There are 3 nested groupings, the coarsest first. Each group lies inside one group of the grouping before and may be the whole of it. The rows also spread widely along 10 directions, which tell nothing about the answers.
Some rows, each with its group in each grouping after it:
+0.59 +2.40 -0.39 -4.07 -2.00 +0.50 +1.53 -1.64 +0.30 +0.03 +0.58 +0.14
 -1.23 -3.38 +1.40 +2.56 +2.25 -0.39 -0.66 -1.71 +1.56 -0.50 -1.22 +0.69
 -1.66 | Q46 Q633 Q296
-0.91 +1.95 -0.84 -2.60 -0.07 -2.37 +1.15 -0.58 -0.91 -0.08 +1.60 +0.83
 -1.22 +1.36 -1.33 -1.47 -1.26 -0.47 -0.16 -1.27 +1.35 -0.08 -0.54 -2.02
 -1.29 | Q46 Q677 Q760
+0.60 -0.24 +1.77 +1.85 -0.34 +1.08 +0.78 -0.12 -0.13 -0.23 -1.56 +2.42
 +1.55 +1.09 -2.10 +1.44 -2.03 -3.10 +0.54 +1.63 -2.40 -0.81 +1.56 +1.60
 +1.83 | Q110 Q226 Q249
-1.22 -0.25 -1.91 -3.10 +0.52 -1.00 +1.63 +1.55 -0.18 -1.09 +0.16 +1.26
 -1.35 -0.78 -3.21 +1.84 -1.32 +0.71 +0.12 +0.07 -2.32 +0.14 +0.18 -0.73
 +2.92 | Q46 Q633 Q170
+0.98 -0.17 -0.40 -2.87 -1.74 -1.00 -0.48 +1.94 +0.13 +0.22 +0.34 +0.39
 +0.13 -1.96 +3.06 -1.22 -3.09 -0.04 -0.72 -2.38 -1.25 +0.19 -0.06 +1.69
 -1.08 | Q110 Q924 Q85
-1.06 +1.04 -1.29 -2.19 -0.97 -4.15 -1.20 +2.07 -1.51 -0.13 +0.35 -1.01
 -2.78 +2.82 -0.55 -3.45 -3.93 -1.17 +0.77 -2.17 -1.43 +0.97 +0.26 -0.52
 -2.64 | Q110 Q924 Q698
-0.47 +1.56 -1.87 -0.54 -3.01 +0.11 -1.76 +0.97 -1.33 -0.07 +1.63 -0.86
 -1.14 +1.00 +1.96 -0.75 +0.01 +1.60 +0.77 -3.28 -1.68 -0.63 -1.19 +0.27
 -3.20 | Q46 Q677 Q759
+0.05 +4.10 -0.61 -1.05 +1.41 -0.10 -1.78 +0.66 -0.68 +1.28 +0.59 +2.31
 +1.76 -0.48 +2.93 +1.90 -1.12 +1.42 +0.00 -0.87 +1.79 -0.15 -0.12 -1.57
 +0.20 | Q46 Q536 Q757
+0.54 +2.98 +0.12 -2.04 +0.70 -1.70 +0.52 -0.61 -0.07 +0.75 +0.33 +2.04
 +1.70 -1.34 +2.33 +0.45 -3.59 -2.21 +0.07 +0.07 +3.45 -0.62 +0.87 -0.69
 -0.89 | Q110 Q810 Q967
+1.13 +1.40 +2.01 -4.47 -0.54 -0.05 -0.34 +2.68 +0.96 +0.36 +0.14 +0.80
 -1.26 -1.95 +0.51 -0.38 -2.41 -0.04 -0.83 -3.29 -1.73 +1.82 -1.62 +0.82
 -1.14 | Q46 Q633 Q680
-0.71 +3.62 -1.03 -2.89 +1.22 -0.44 -1.57 +1.72 -0.18 -0.72 -1.66 -2.33
 +0.01 +2.35 -1.18 +1.35 -1.62 -0.76 +0.30 +1.14 -1.38 +0.83 -0.35 -1.11
 -0.40 | Q110 Q588 Q493
-0.90 +1.85 -1.70 +1.11 -0.57 -0.36 -0.47 -2.62 -1.99 +1.94 +1.80 +1.46
 +1.75 +2.77 +2.88 -1.26 +2.00 +0.99 -0.90 -0.82 +1.69 -1.72 -0.89 -0.88
 -1.70 | Q46 Q677 Q925
-0.75 +3.65 +1.24 +0.29 -1.92 +0.83 +1.23 -2.68 -2.25 +0.14 +1.03 +1.83
 -0.97 +2.85 -3.50 +0.22 +0.48 -1.39 +1.12 -2.26 +0.60 -0.80 +1.65 -1.35
 -2.95 | Q110 Q810 Q967
-0.05 +0.78 +0.04 -1.87 -2.12 +1.09 +0.66 +1.76 +0.22 -2.39 +0.06 -0.38
 -1.57 -0.96 -3.40 +1.89 -1.11 -0.78 +1.48 -1.22 -3.22 +0.03 -0.41 +0.33
 -0.34 | Q46 Q677 Q759
-0.75 +3.37 +0.69 +0.71 +0.34 +1.26 -1.05 -0.75 -1.48 +1.57 +1.05 +3.25
 +1.15 +1.92 -0.07 +1.57 +0.66 +0.96 -0.03 -1.73 +0.38 -0.20 +0.36 -1.67
 -0.03 | Q46 Q633 Q296
+0.13 +1.67 +1.79 -3.37 -1.49 +2.80 +0.22 +1.37 +0.31 -0.74 +0.43 -0.79
 -1.16 +0.50 -2.94 +0.45 +1.21 +1.68 -1.03 -3.30 -3.72 +1.21 -2.03 -0.12
 -1.08 | Q46 Q677 Q759
+1.87 +0.45 +1.93 -1.25 -0.51 +0.39 +1.17 -0.18 +1.29 -0.24 +0.98 -1.68
 +4.96 +0.66 +1.19 -3.84 -3.07 -2.45 -1.88 +0.02 +0.00 -1.04 -2.37 -0.25
 -1.20 | Q110 Q810 Q967
+0.63 +0.65 -1.79 -3.61 -0.61 +0.30 +1.78 -0.91 +0.60 -0.68 +0.72 -1.88
 +2.65 -1.63 +1.45 -0.20 -0.15 +0.28 -1.80 +0.28 +0.38 -1.40 -1.44 -0.33
 +0.22 | Q110 Q810 Q967
-0.80 -0.24 -2.16 -4.09 +1.47 -1.99 +0.99 +1.41 -0.66 +0.66 +0.90 +1.93
 +0.94 -0.39 +1.04 -0.66 -3.00 +2.46 -1.83 -1.21 -0.62 +0.04 +0.88 -0.67
 +2.47 | Q110 Q588 Q493
+0.41 +1.92 -0.25 +1.08 +0.15 +3.62 -0.61 -0.21 -0.50 -0.28 +1.62 +0.26
 +5.40 +0.44 +1.01 +1.21 -0.52 +1.90 -0.46 -0.85 -0.81 -1.73 -0.48 -2.28
 +1.81 | Q110 Q924 Q698
+0.40 +3.68 -0.76 -1.23 +0.52 +0.49 -0.54 -1.49 -0.13 +0.71 -0.47 +0.20
 +2.34 -1.16 +3.35 +2.68 +0.27 -1.09 -0.26 +1.02 +2.88 -1.09 -0.23 -0.54
 -0.67 | Q110 Q924 Q698
+0.27 -0.04 +0.50 +2.10 -2.46 +0.42 +0.79 -0.26 -0.56 -1.02 +0.94 +1.88
 +0.91 +0.01 -1.43 +0.50 -1.74 -2.58 +1.71 -0.39 -1.35 -1.73 +0.54 +0.70
 -0.06 | Q46 Q633 Q296
-0.91 +2.22 -1.59 -0.84 -0.57 +0.17 -1.38 +0.53 -1.04 -0.18 +0.48 -0.99
 +0.06 +2.41 -0.24 +0.08 +0.54 +1.11 +0.17 -0.62 -1.31 -0.24 -1.33 -1.26
 -1.00 | Q46 Q677 Q760
-1.12 +2.06 +1.04 -1.20 +0.44 -0.45 -0.27 -0.95 -1.93 +2.29 -0.98 +2.44
 -2.11 +3.78 -1.71 -0.01 +1.01 +0.29 -1.30 -1.66 -1.32 +1.24 +1.11 +0.35
 -0.75 | Q110 Q226 Q249
-1.38 -0.19 -1.98 -3.78 +1.20 -1.37 +0.14 +1.71 -0.78 +0.12 -1.44 -0.33
 -0.91 +2.19 -1.67 +0.10 -0.71 +1.58 -1.73 +0.38 -3.31 +0.92 +0.38 +0.52
 +1.81 | Q110 Q588 Q493
-0.84 +2.37 -2.27 +1.55 +1.41 -0.75 -2.00 -0.84 -1.24 +1.33 -0.23 -0.26
 +3.78 +3.65 +2.87 -0.29 -0.45 -0.39 -0.54 +2.49 +1.26 -1.45 -0.12 -1.42
 +0.10 | Q110 Q924 Q85
+0.88 +1.00 -0.10 +2.24 -1.26 -0.52 -0.85 +0.83 -0.02 -1.39 +0.00 -0.25
 +2.98 +0.05 +1.17 -0.09 -4.61 -4.00 +2.20 +1.26 -0.26 -1.78 +0.68 +0.12
 -0.63 | Q110 Q924 Q698

New rows. What belongs after each?
-0.58 +1.15 -0.61 -2.71 -0.58 -0.57 +0.88 -0.25 -1.05 +1.07 +1.92 +3.46
 -0.91 -1.30 +0.92 +0.75 -0.39 +2.07 -0.85 -3.06 +0.68 -0.26 +0.34 -0.22
 -0.15 | Q46 Q677 Q759
-0.19 -0.84 -2.06 -2.37 -0.98 -0.94 +1.90 -1.81 -0.83 +1.25 -0.31 +1.44
 +0.87 -1.38 +2.39 +0.41 +0.90 +0.44 -2.16 +0.31 +0.39 -1.55 +0.46 +2.21
 +0.38 | Q110 Q810 Q967
-0.29 +0.00 +1.15 -0.86 -1.12 -0.04 +0.35 +0.15 -0.93 +1.20 -0.61 +2.32
 -1.65 +1.22 -1.29 +0.08 +0.93 -0.18 -0.99 -1.47 -2.54 +0.34 -0.08 +1.92
 -0.40 | Q46 Q633 Q680
-0.41 +2.59 +0.99 -2.89 -0.27 -1.43 -1.13 +0.80 -0.92 +1.97 -2.21 +1.94
 -3.57 +0.86 +0.18 +1.27 +1.35 -0.09 -0.86 -1.45 -0.97 +1.69 +0.00 +2.17
 -1.99 | Q46 Q536 Q757
-1.10 -0.08 -3.23 -2.36 +0.37 -1.55 +0.08 +1.56 -0.74 -1.21 +1.06 -2.37
 +1.62 +2.39 -0.60 -2.19 -2.66 +1.41 -0.70 +0.01 -2.25 -0.64 -0.65 -1.73
 +1.22 | Q110 Q588 Q493
+0.76 -1.57 -0.42 +0.33 -1.08 -0.46 +1.43 -1.73 -0.80 +1.79 +0.36 +2.33
 +3.39 -0.16 +3.88 -1.38 -0.57 -0.43 -2.29 +0.37 +0.31 -2.24 +0.61 +2.76
 +0.47 | Q110 Q588 Q493
+0.66 +0.97 +0.35 -2.19 -1.77 +2.02 +2.71 -1.29 +0.16 -1.09 +1.32 +1.13
 +0.23 -2.67 -1.75 +2.09 +1.11 -0.26 -0.23 -1.50 -0.36 -1.28 -0.69 -0.14
 +0.42 | Q46 Q633 Q680
+0.81 +0.56 +1.94 -3.76 -1.98 +1.79 +0.54 -0.04 -0.58 +1.74 +0.04 +1.26
 -0.83 -0.33 +0.64 -0.92 +1.88 +1.96 -2.97 -4.33 -2.25 +1.13 -0.59 +2.01
 -1.81 | Q110 Q924 Q85
-0.26 +2.85 +1.60 +0.71 +0.24 +2.92 -1.55 +1.42 -1.53 +0.75 -0.19 +4.58
 +0.99 +0.18 -0.92 +3.73 -1.67 +1.71 +1.12 -2.78 -1.96 +0.57 +2.59 -0.67
 +1.47 | Q110 Q924 Q698
+0.62 -0.67 +0.15 -4.27 -2.03 -1.00 +1.21 -0.23 +0.22 +1.27 -0.04 +0.69
 -1.86 -2.11 +2.12 -0.60 +1.51 +0.21 -2.45 -2.31 -0.99 +0.33 -1.56 +2.98
 -1.39 | Q46 Q633 Q296
+0.07 +0.06 -2.06 -1.37 +0.26 +1.05 -0.85 +2.48 +0.33 -0.48 +1.16 +1.85
 +2.62 -2.81 +2.45 +2.36 -2.67 +2.51 +0.12 -0.70 -1.45 -0.90 -0.24 -0.32
 +2.81 | Q46 Q677 Q759
-0.11 +1.55 +2.70 -2.41 +0.24 +1.49 +0.35 +1.03 +0.06 +0.24 -2.69 +0.46
 -0.66 +2.28 -4.42 +0.99 -0.13 -1.16 -1.14 -0.18 -3.64 +1.69 +0.14 +1.10
 +0.00 | Q110 Q810 Q967
+0.59 +2.70 -0.82 +0.33 +0.78 -1.09 -2.25 +0.36 -0.20 +1.36 -0.04 -0.35
 +3.19 +1.41 +4.46 -0.92 -0.91 -0.56 -0.80 +1.17 +1.37 -0.85 -1.81 -0.32
 -1.14 | Q46 Q536 Q757
-0.36 -1.29 -1.98 -0.32 -2.79 -0.59 +0.21 +0.29 -0.22 -0.98 -1.05 -1.15
 -1.25 +0.04 -0.15 +0.92 +1.05 -1.31 +0.25 +1.18 -2.89 -1.34 -0.82 +3.01
 -0.76 | Q46 Q677 Q759
+0.98 +1.48 +3.89 -2.02 +1.44 +1.34 +0.68 +0.78 +0.41 +1.55 -1.44 +4.99
 +0.52 -1.01 -1.19 +2.31 -2.43 -0.92 -1.15 -1.39 -1.14 +1.59 +1.68 +1.11
 +1.91 | Q110 Q226 Q249
+0.49 +2.95 +4.72 -1.49 -0.15 +3.08 -0.45 +1.05 -1.03 +1.50 +0.60 +3.79
 -0.51 +2.06 -2.94 -0.13 -1.31 +1.46 -0.77 -5.57 -2.93 +2.29 +0.91 -0.73
 -0.55 | Q110 Q226 Q249
-0.14 +2.65 +1.20 -0.23 -0.31 +0.90 -0.03 -0.68 -0.75 +1.11 +0.33 +4.01
 -0.12 -0.47 +0.09 +2.60 -0.14 -0.28 +0.37 -1.23 +0.98 -0.34 +0.91 +0.23
 -0.42 | Q46 Q677 Q759
+1.90 +4.09 +2.64 -1.42 +0.32 +2.12 +0.11 -1.39 +1.04 +0.93 -0.22 +0.32
 +4.27 -0.88 +2.49 +0.81 -1.09 -2.15 -1.12 +0.11 +2.66 -0.59 -1.20 -0.41
 -1.74 | Q110 Q810 Q967
-1.05 +2.95 -1.26 +0.13 -1.98 +0.02 +0.16 -0.92 -1.54 -1.57 +0.28 -1.56
 -1.78 +2.76 -3.59 +0.87 +1.70 -0.98 +1.72 -0.20 -1.43 -1.05 -0.40 -1.24
 -1.95 | Q46 Q536 Q757
+0.93 +1.57 +1.31 -2.94 -0.24 +1.44 -1.85 +1.88 +0.09 +2.05 -1.01 +0.84
 +0.50 -0.53 +3.14 +0.28 +1.27 +2.68 -2.57 -2.70 -2.48 +1.33 -1.88 +1.97
 -0.75 | Q46 Q536 Q757
+0.25 +3.53 +0.35 +0.82 -0.88 +2.43 -1.45 -0.84 -1.35 +1.07 +1.00 +0.97
 +3.08 +1.61 +1.94 +0.39 -0.14 +1.06 -0.08 -2.02 +0.17 -1.02 +0.05 -1.04
 -1.81 | Q110 Q810 Q967
-0.73 +4.06 +0.93 -4.43 +1.58 -0.04 -2.25 +1.59 -0.58 +2.35 -1.68 +1.71
 -2.43 +1.20 +0.66 +1.96 +1.28 +2.19 -1.65 -2.09 -0.72 +2.88 -0.91 +0.02
 -1.20 | Q46 Q677 Q760
+0.87 +1.96 +2.23 +1.81 -2.69 +1.46 +0.51 -2.02 -1.63 +1.01 +1.26 +2.72
 +1.62 +1.36 +0.95 -0.83 -0.78 -1.68 +0.25 -2.54 +0.34 -1.60 +1.41 +1.23
 -2.82 | Q110 Q588 Q493
+0.26 -0.12 -2.96 +0.80 -3.26 -1.16 -0.45 -0.50 -0.78 -0.09 +0.37 +0.94
 -0.03 -2.57 +4.20 +1.93 -0.37 -1.35 +1.36 +0.01 +0.26 -2.38 +0.27 +2.48
 -1.06 | Q46 Q633 Q296
+1.23 +0.94 +1.08 -1.01 -3.15 +1.10 +0.08 +0.57 +0.74 -1.35 -0.88 -1.92
 -1.05 -0.91 -0.64 +0.93 +0.03 -3.15 +1.02 -0.41 -2.60 -0.28 -1.80 +2.38
 -2.58 | Q46 Q633 Q170
-0.29 -0.48 -0.59 -0.41 -2.40 -0.51 +0.69 -2.20 -1.36 +1.66 +1.50 +0.17
 +0.02 +2.22 +1.84 -2.95 +2.75 +0.78 -2.39 -1.77 -0.51 -1.42 -1.86 +1.56
 -2.59 | Q46 Q677 Q759
